The groups are shells around one centre, one inside the other: the same stretched ball of 7 dimensions in 6 sizes.
(in the rows, 128 means zero)
Some rows, each with its group after it:
[136 122 128 169  77 121 151 144 182 148]  Leda
[ 79 122 139  64 217 153  74 130  62 104]  lat
[150 121 125 143  78 110 170 117 158 162]  per
[106 145 149 127  96 168 113 168 127 107]  Gapu
[130 117 146 158  81 152 149 124 148 135]  Gapu
[100 128 148 158 106 155 137 175 155 102]  Leda
[139 159 122 140  60 116 148 146 151 156]  per
[ 99 127 157 154 112 174 128 137 120 107]  per
[168 128 112 183 100 106 123 100 146 145]  Lotek
[180 114 102 114 112  77 150 108 147 160]  Lotek
[ 99 151 134 105 151 144 100 156  95 105]  Gapu
[160 148 107 182  58  90 149 142 186 163]  Lotek
[155 125 125 132  61 119 146 140 171 157]  Gapu
[106 100 138  69 165 139 116 144 118 123]  Lotek
[138 134 120 171 135 121 106 129 130 114]  lat
[ 95  98 148  36 211 162  91 150  74  81]  Zir
[167 163  96 136  78  76 137 112 139 181]  Lotek
[157 130 121 206  97 107 171  68 128 152]  Leda
[146 120 141 153  90 148 135 148 146 104]  Zir
[154  94 137 129 103 137 140 163 170 102]  Zir
[165 140  90 156 117  61 141  88 142 183]  Leda
[116 118 122 107 174 126  82 128 113 126]  lat
[153 102 126 130 106 115 155  95 143 159]  Lotek
[116 122 124  58 133 117 119 158 136 149]  Zir
[129  89 153 119 136 165 126 156 137  81]  lat
[141 141 121 145  86 105 166  97 132 174]  Gapu
[129 130 121 117 107 105 155 128 144 162]  Gapu
[145 139 111 152  88  97 133 133 165 164]  per
[141 128 137 193  78 128 185  95 139 144]  Zir
[147 144 112  86 105  96 146 121 120 166]  lat
[101  93 161 141 134 170 149 138 134 100]  Leda
[123 169 102 107 134  89 108 142 115 154]  lat
[124 119 134 130  96 138 118 160 167 136]  Lotek
[160 109 109 156 167  99 111  73 109 135]  lat
[125 130 133 176  83 126 159 138 165 143]  Lotek
[151 102 113  94 178 109  92 124 116 115]  Zir
[129 110 120 116 179 103 142  95 101 133]  per
[161 124 110 152 109  86 161 128 156 140]  Leda
[125 107 137  68 153 134 136 132 105 119]  Leda
[143 114 121 166 100 109 145 105 162 165]  Zir
[169 110 113 138  98  88 173 106 157 160]  Gapu
[ 97 110 153  51 165 174  87 171  99  89]  lat
[111 161 131 125  93 145  89 191 146 117]  Leda
[149  92 121 124 182 107 140  75  98 127]  Gapu
[143 110 117 103 148  96 158  83 110 160]  Lotek
[136  86 142 141 126 141 149 109 141 126]  Gapu
[110  83 166 139 143 186 129 141 127  75]  lat
[121 103 137  76 166 137 119 155 116  99]  per
[146 118 116 119 123  91 168 119 139 150]  Lotek
[119 132 140 161 105 153 110 127 132 127]  per
[123 139 128 142  91 130 115 181 170 126]  Gapu
[122 144 115 135 159 111 105 115 102 132]  per
[107 138 148 124  67 165 110 212 178 112]  lat
[137 155 122 135  72 124 120 140 144 157]  per
[138  93 144 172 117 153 129 106 144 118]  Leda
[ 99 154 145 144  72 155 128 199 163 115]  Leda
[ 88 119 142 119 159 150 104 135 115 123]  Zir
[138 119 127 104 104 124 131 129 141 153]  per
[154 151 113 196  39  92 174 136 192 173]  Zir
[134 113 127 126 176 131 102  66  74 131]  Zir

New rows, each followed by its group:
[163 164  85 149 105  54 143 106 138 182]  Zir
[100 104 157 111 167 179  98 162 107  67]  Lotek
[133 132 129 184 130 128 134  74 102 137]  Gapu
[126 111 143 116 128 143 147 145 127 104]  Gapu
[120 127 139  98 100 152 106 158 139 132]  Lotek
[162 139 112 144  55 100 143 172 193 149]  Lotek
[159 142  90 122 143  62 132  82 113 179]  Lotek
[ 90 134 150  87 136 160 122 181 114  96]  Gapu
[ 96 109 152  99 174 176  80 151  99  83]  Gapu
[142 116 112 101 187  94 133  69  77 145]  Lotek
[ 87 135 139 103 181 142 118  99  64 130]  Leda
[142 155 113 185  99 102 142  89 124 163]  per
[120 125 125 101 130 107 158 128 128 152]  Leda
[ 94 135 130  94 176 133 102 116  82 134]  Gapu
[161 127 103 160 108  83 137  95 151 172]  per
[167 148 103 171  77  91 129 107 153 170]  per
[129 116 145 104  79 157 119 210 179 101]  Zir
[112 156 121  78 138 117 112 165 109 127]  Lotek
[ 99 110 149  95 190 171  76 144  84  77]  Leda
[145 111 117  72 135 107 118 145 139 141]  Gapu
[104 119 141  66 135 150 108 158 121 127]  Lotek
[126 116 130 124 180 135 104  97  83 110]  per
[128 141 113 132 172  98 136  67  71 150]  Leda
[123 168 120 127 100 118 119 157 126 136]  Gapu
[157 111 109 109 171  99 111  73  92 146]  Leda
[168 121 103 134  99  84 139 107 159 174]  per
[124 125 123 132 149 124  97 148 134 115]  Gapu
[164 127 121 198  74 104 179  68 143 171]  Leda
[177 135  88 131 116  63 123  94 141 181]  Leda
[135  98 145 145  83 140 175 143 172 130]  Zir
[116 166 131 128  65 135 127 168 147 147]  Gapu
[114 110 133  72 139 127 133 149 133 138]  Leda
[185 140  86 131  86  51 158 100 158 194]  Leda
[138 105 126  81 134 123 119 140 136 135]  per
[ 85 102 155 104 173 167 112 149 109  94]  per
[134 151 114  88 109 103 131 142 123 155]  per
[132 133 121 156 117 105 164  68 112 176]  lat
[142 105 110 136 184  97 113  77 107 143]  lat
[165 113 127 158  72 118 164 115 163 147]  Gapu
[ 87 161 138  72 135 150  93 197 108 105]  lat
[114 104 133  77 202 140  93  90  66 121]  lat
[168 136 114 176  76 111 124 105 150 155]  Leda
[112 118 143  93 111 149 122 196 158 107]  per
[127  98 145 180 139 149 144  87 119 115]  Gapu
[ 74 135 150  70 158 171  77 206 115  85]  Leda
[103 115 138  93 160 150  87 159 122 109]  per
[118 104 143  96 125 147 122 183 156 104]  per
[121 124 149 178  79 158 147 113 143 139]  lat
[105 105 141  82 151 151  95 196 149  93]  lat
